The first 8 rows are patterns. Each new row is the sum of 2 different patterns, raised or lowered, with some noise. Before adding, each is slid sideways (what falls off one end comes back at the other) and multiplied by a number that may be negative. Names go in the order of the patterns.
In the rows, zero is written as 128.
Some rows, each with the names of its patterns after it:
[141 124 121 116 126 148 113 123 121 109 148 125 151 138 109 121 148 132
 113 154 150 101 175 108 124 111 138 131 112 136 127  79 115 112 148 108
 138 133 152 114 151]
j_276
[111 166 104 127 116 117 121 128 118 132 133 105 134 110 162 150 134 131
 136 104 135 178 124 126 153 132 148 121 108 112 140 142 141 137 132 159
 144 128 144 134 134]
j_761
[135 135 115  86 139 105 100 115 113 126 137 128 131 134  92 129 136 123
  80 132 132 125 120 135 142 104 143 136 136 117 112 116 116 118  93  82
 168 138 132 123 135]
j_543
[114 137 154 101 142 156 131 146 149 139 116 143 122 170 122 120 114 138
 120 125 135 113 127 114 148 137  95 114 127 122 131 123 114 120 171 121
  99 113 122 149 119]
j_80
[ 89 117 110 126 130 159 145 127 117 156 126 136 125 103 122 111 128 118
 100 137 122 177 136  95 134 143 131 118 146 166 105  94 165 102 131  91
 135 126 130 167  99]
j_992
[122 127 126 116 136 108 160 125 123 144 107 146  99 156 140 117 125 130
 114 129 120 124 101 123 134 121 128 159 129 153 129 135 126 134 128 177
 112 139 118 161 131]
j_991
[140 132 119 113  98 113 115 144 138 106 113 129 133 124 172 121 147 143
 100 153 144 129 138 106 122 121 109 130 110 136 129 142 139 145 131 121
  79 142 120 142 140]
j_974
[116 119 134 127 124 100 126 156 110 112 171 125 132  70 145  89 148 123
 163 158 158  94 131  99 143 130 116 114 156 133 138 139 155 118 120 128
 113 105 139 106 139]
j_216

New rows, each followed by the names of its patterns:
[135 103 121  97 122 130 128 116 111 138  89 157 119 116  94 108 100 104
 111  74  74 139 138 127  87 110 121 119 105  75 114  90 124  99  83 103
 120 131 110 113  91]
j_543 j_80
[104 153 114 107 128 139  95 131 115 128 125 130 147 124 139 181 123 158
  90 129 152 129 117 173 121 122  89 178 160  93 151 128 146 130 116 158
  96 151 178 119 161]
j_992 j_991
[117  70 107 104  81  91 108 139  98 105 105 120 106  92 143  95 122  93
  41 172 139 116 117 100 111 115  82  73 105  99  88 116 108 126 126 106
  65 132  69 128 131]
j_543 j_974
[ 81  88  75  72  72  74  81 150  60 107  33  47  63  73  81 117 102  44
  97  68  48  97  73  84  92  99  25  74  50  57 101  25  49  82  53  95
  80 103  58 103  96]
j_761 j_974
[117 129 152 149 123 148 149 142 147 168 164 115 174 150 133 157 135 151
 150 148 141 167 104 175 112 140 117 146 148 168 146 120 146 165 104 149
 139 144 181 145 162]
j_761 j_991
[146 172 129 143 213 163 123 209 136 162 128 140 136 144 168 159 115 141
 163 180 134 171 158 173 121 203 138 145 132 128 138 164 126 148 144 112
 169 130 198 176 137]
j_276 j_761
[182 179 148 193 123 166 140 137 171 163 159 150 139 144 145 138 108 169
 212 152 180 130 174 111 125 171 200 166 162 157 138 159 142 138 124 132
 144 131 175 162 132]
j_276 j_216
[130 111 145 106 149 138 128 113 106  78 145  98 124 120 109 138 110 127
 102  90 101 146 129  87 129 136  99 157 135 109 117 140  99 123 137 118
  82  90 100 131  88]
j_276 j_974
[114 114 127 122 110  76 101 158 125 152 126 118 153 111 110 127 106 137
  92 160 109 117 148 147 116 157 120 144 138 147 134 124 155 129  80 140
 118  94 122 126 166]
j_991 j_216
[104 123 141 133 150 131 140 158  98 135  93 122 123 126 121 124 132 120
 106 133 167 105 158 118 148 115 122 120  70 119 191 147 148 126 133 108
 124 118 107 114 114]
j_543 j_992
[146 117 166 111 141 153  85 142  85 110 157  94  98 109 114 103  69 146
 150  94 150 129 156 107  81 126  73 156 162 138 137 114 104  63  90 108
 140 100 102  97 121]
j_992 j_974
[165 169  96 113 173 176 161 143 153 183 166 151 121 187 125 126 142 131
 136 175 141 165 153 114 162 161 149  88 156 180 139 135 195 167 132 129
 178 136 157 135 172]
j_543 j_216
[171 135 117 111 111  72  98 104 116  63 109 111 107 133 145 128 135 119
 144 102 125  64 149 127 119  88 139 125  89  76 131 133  89 119 137 141
 102 129  88  93 112]
j_992 j_991
[144 169 162 124 133 151 234 134 179 154 156 138 119 113 164 156 185 148
 156 164 186 140 147 154 143 132 145 185 132 162 158 133 159 141 150 160
 147 133 158 157 177]
j_761 j_216
[112 113  99 145 111 127 110 102 131 103 114 138 124 135  91 134 134 111
 116 129 103 103 127 121 171 102 108 119 149 125 127  97 117  85 113 115
 153  97 107 145  72]
j_276 j_991
[143 153 109 118 154 136 125 165 128  60 140 119 111 126 120 137 157 107
 140 111 131  97 129 110 121 139 128 123 148 123 100 162 125 165 130 169
 113 137 140 133 157]
j_761 j_991
[119 136 146 137  86 140 178 139 115 140 141 117 130 152 129 103 114 168
 153 140 143 135 164 184 104  83 131 158 139 131 104 148 179 113 126 178
 127 117 127 105 110]
j_543 j_80
[155 144 151 144 109 135 151 154 111 117 164 104 136 119 116 159 123 124
  86 128 178 150 143 127 137 158 113 104 145 106  89 123 117 152 108 147
 101 125  78 133 145]
j_80 j_974
[129 100 133 103 152 103 128 101 129 104  82 131 138 130 133 119 112 127
 154 129 109 108 118  77 104  92 109 138  92 102 133  83 159 130 137 146
 126 137 120 117 106]
j_761 j_974
[131 176 212 150 116 126 100 138 135 135 140 193 155 159 130 151 151 146
 138 122 122 105 127 128 112 157 118 122 132 102 158 167 128 144 171 154
 133  85 137  94 138]
j_974 j_216
[175 124 143 156 136 135 163 173  79 118 191 131 146  90 150 149 128 144
 140  94 102 120 117 117 150 162 122 135 119 139 151 147 108 140 127 130
 143 117 156 114 164]
j_80 j_992
[ 75 133  71  75 129  44 125  73 132  99  85 105  89  88 131 101 104  61
 104  92  84  78 130  80 105  98 105 103 100  76 144  85 110 101 108  99
  74  88 107  92  88]
j_276 j_991
[181 180 179 199 164 127 185 199 182 177 180 177 161 152 162 147 157 178
 187 166 168 180 181 190 238 138 179 179 151 185 178 165 186 182 156 179
 175 181 167 177 165]
j_543 j_974
[125 138 125 141 151 113 122 133 155 110 128 165 136 189 161 121 133 161
 134 160 146 160 110 120 159 116 145  98 142 126 155 175  91 101 128 120
 137 136 149 144 169]
j_80 j_992
[162 147 121 100 161  92 154 132 161 166 161 102 118 107 155 134 125 146
 162 159 146 151 161 133 128 170 111 122 140 137 151 121 126 139 128 137
  97 154 161 117 132]
j_991 j_216
[107 114 100 109  48  74  85  87  96  83  68  36  99  41  48 132  18  82
  83  86  93  86  98  93  78 139  83  93  51  88  59  74  68 141  48  77
  71  74  81  80  72]
j_276 j_974
[185 157 218 153 126 180 166 162 193 185 207 118 144 183 131 139 136 143
 143 161 199 143 125 130 156 160 166 207 156 161 129 172 173 171 136 133
 165 119 139 175  91]
j_276 j_992
[169 169 158 173 161 228 141 122 158 148 155 175 182 207 164 152 205 149
 186 142 165 171 143 165 160 129 175 154 208 153 130 179 173 169 181 187
 221 144 137 200 146]
j_992 j_991
[126 170 129 177 194 140 161 145 129 125 120 161 160 139 162 157 153 166
 111 178 144 173 187 152 161  99 129 153 132 124 161 169 113 101 171 184
 113 213 142 199 157]
j_992 j_974
[150 140 200 184 160 161 206 151 187 149 148 163 137 162 153 155 172 130
 224 181  92 168 171 210 136 211 180 143  99 171 110 191 121 193 146 162
 208 146  98 147 136]
j_992 j_216
[159 147 127 139 129 115 148 163 133 144 131 127 135  99 162 143 174 127
 151 134 135 162 166 134 155 119 108 156 115 148 151 146 105 132 143 163
 146 159 159 149 164]
j_991 j_974
[156 131 166 139 165 150 166 125 167 137 156 164 154 123 177 121 148 115
 177 142 127 159 126 122 113 152 167 122 148 149 151 135 155 147 121 136
 139 137 159 155 140]
j_276 j_991
[ 87 111  88 105 123  96 169  93  67 101  97 102 116 137 126  93  99 143
 106 121 132  90 125  98 117 101  93 123 141 148 127  74 141 129 111 104
 129 141  95  67 170]
j_992 j_991
[171 141 176 109 158 145 149 159 158 160  89 179 164 124 148 136 148 173
 162 139 119 139 148 142 128 163 156 160 150 152 165 124 172 191 151 173
 148 179 164 144 145]
j_761 j_991
[135 150 105 106 117 162 125 127  97 143 139 108 115 150 111 117 123 118
 128 118  97 156 123 120 137 137 119 101 111 140 121  96 130 121  92  96
 145  93 144 130 141]
j_276 j_543
[120 112 133 158 154 154 150 170 199 107 126 142 145 133 114 155 129 172
 114 148 155 145 140 140 128 117 136 116 192 149 129 142 186 113 135 175
 137 126 138 157 134]
j_761 j_543
[137 165 131 126 147 145 140 118 152 180 114  63 172 127 146 101 121 137
 146 165  82 115 109  91 128 118 145 139 141 109 163  95 147 135 119 117
 122 135 116 116 140]
j_80 j_992
[107 145 169  88 178 142 140 115 137 131 102 159 163 141 192 134 111  92
 113 158 140  98 145 150 115 171 168 156 152 163 174 116 156  84 165 163
 125 110 142 139 118]
j_80 j_992
[ 85 110 113 153 100 153 102  77  86 109  97 143  90 139 109  99  96 142
  75  83  98  86  71 105 124  98 126  95 107 132 110 110 120 108 104 125
 132 122  71 115 150]
j_80 j_216
[ 75 128 114 164  97 198  95 100  73  88 113 147 106 158 132  97 144 162
  99 134 133 120  85 146 123 161 130 135  98 152 105 131 136 102 122 112
 166 133  64 126 136]
j_80 j_216
[147 155 152 152 182 217 146 136 171 121 176 135 159 146 160 146 137 101
 131 164 127 141 180 160 175 150 183 169 159 167 124 146 126 144 129 126
 168 195 185 167 110]
j_992 j_974
[120 206 135 208 161 122 163 179 158 157 185 179 146 115 230 158 171 132
 179 138 171 247 132 124 174 148 179 160 175 166 172 164 203 169 175 186
 152 155 162 166 160]
j_761 j_992
[127 135 167 115 118 147 158 156 158 153 148 167 150 165 138 155  95 128
 119 115 172 109 104 150 126 208 157 122 166 155 164 127 158 165 114  98
 171 129 194  99 156]
j_992 j_974
[138 131 155 153 143 155 143 112 143 168 108 130 133 136 143 130 114 124
 107 155 134 148 112 153 149 132 144 146 132 137 139 119 134 114 141 115
 154 108 127 144 119]
j_761 j_991
[ 90 131  91 151 123  86 116 121 113 101 116 134 100 146 156  98 110  66
 154  80 129 128 177 128 162 117 127 115 153 134 102 123 143 163 125 126
 134 126 107 119 114]
j_80 j_216
[148  87 103 150 129 117 133 116 126 132 145  93 122 143 131 100 103 107
 127 107 101 133 109  61 129  97 109  89 124 115 123  91 129 119 142  91
 128 124 103 143 108]
j_80 j_991
[144 165  93 141 108 129 175 149 129 133 157 135 108 166  51 144 168 148
 115 131 161 115 105 199 179 121 141 151 159 126 114 146  79 148 171 152
 165 139 114 122 126]
j_276 j_992
[127  93  87  96 143  90 123 149 134 117 148 109 109 133  97 150 107 125
  98  94 117 121  81  99 104 149 115 153  61 100  79  79  88 135  94 127
 140 100  91 108  82]
j_80 j_216
[129 107 164  91 109 126 108 139 130 144 139 111 138 145 121 116 145 118
  98 145 104 116 112 127 126  71 144 113  86  86 106 147 107 136 138 137
 123 119 137 123 105]
j_276 j_991
[ 91  83 117  63 133 111 109 125 114  97 108 152 123  92 129  62 113 126
  79  75 107 122  97  78 126 157  85 126 113 139 101  90 132  47 124 128
 104 111 103  94  79]
j_761 j_992
[ 96  87  95  64  62 105  85  70  81  85 103  98  83  91 120  63  99  92
 115  79  98  82  63  92  77 108  81  80  50  95  63 106 107  73  83  75
  82  98  94  66  80]
j_761 j_80
[ 86 107  81 153  62  81 143 104 105  78 114  85 123 128 134 121 133  78
  75  83  88 106  89  98 119 106  61 129 111 110  68 102  98  87 115 102
 104 114  67 112 108]
j_991 j_216
[107 114 116 104  98  91 101  88  85  97 105 101  89 180 112  82  70 132
  81 115 120 166 111 102 110  87  89  87 116  96  96 161  87  81 106 114
 100 104 135 111  90]
j_992 j_216
[104 104  94 122 160 105 107 143 101 133  67 128  71 136  77 151 126 129
 101  96  72 125 107 116 103 144 130 119 135 132 102  95 107  86  88 127
 129 114 107  92 108]
j_974 j_216
[156 114 145 129 147 140 188 119 134  73 174 126 137 142 141 126 130  98
 129 110 114 161 123 125  90 157 147 117 172 124 137 144  95 153 124 127
 146 102 126 151 114]
j_991 j_974
[106 100  24  79  61 122  94 117  87 103  66 107 102  59  72  83  74 108
  73 108  48 102 113 102 128 111  77  98 108  94 104 111 131  36 115  70
  87  69 127  90  29]
j_276 j_761
[147 157 150 145 130 116 153 124 154 144 118 136 106 120 103 124 118 148
 101 128 110 145 110 127 176 131 151 157 104 176 121 137 149 104 148 112
 143 111 110 151 139]
j_991 j_974
[152 132 160 118 140 145  98 124 130 175 114 145 112 143  96 107 134 163
 152 159 125 130 149 143 152 114 136 115 141 145 135 133 145 145 130 138
 151 141 137 141 114]
j_991 j_216
[ 77  95 112 112  78 113 142 102 109 118 154 106 126 122  90 120 147 112
 153 107 101  76 103 103 114  95 100 103 100 143 120  97 101 117 126 107
 111  63  97 162  99]
j_80 j_992
[139 157 154 124  99 147 110 168 119 155 127 143 177 144 158 176 163 179
 122 163  92 132 156 147 113 130 155 132 115 165 160 120 171 143 192 123
 149 126  97 185 185]
j_276 j_992
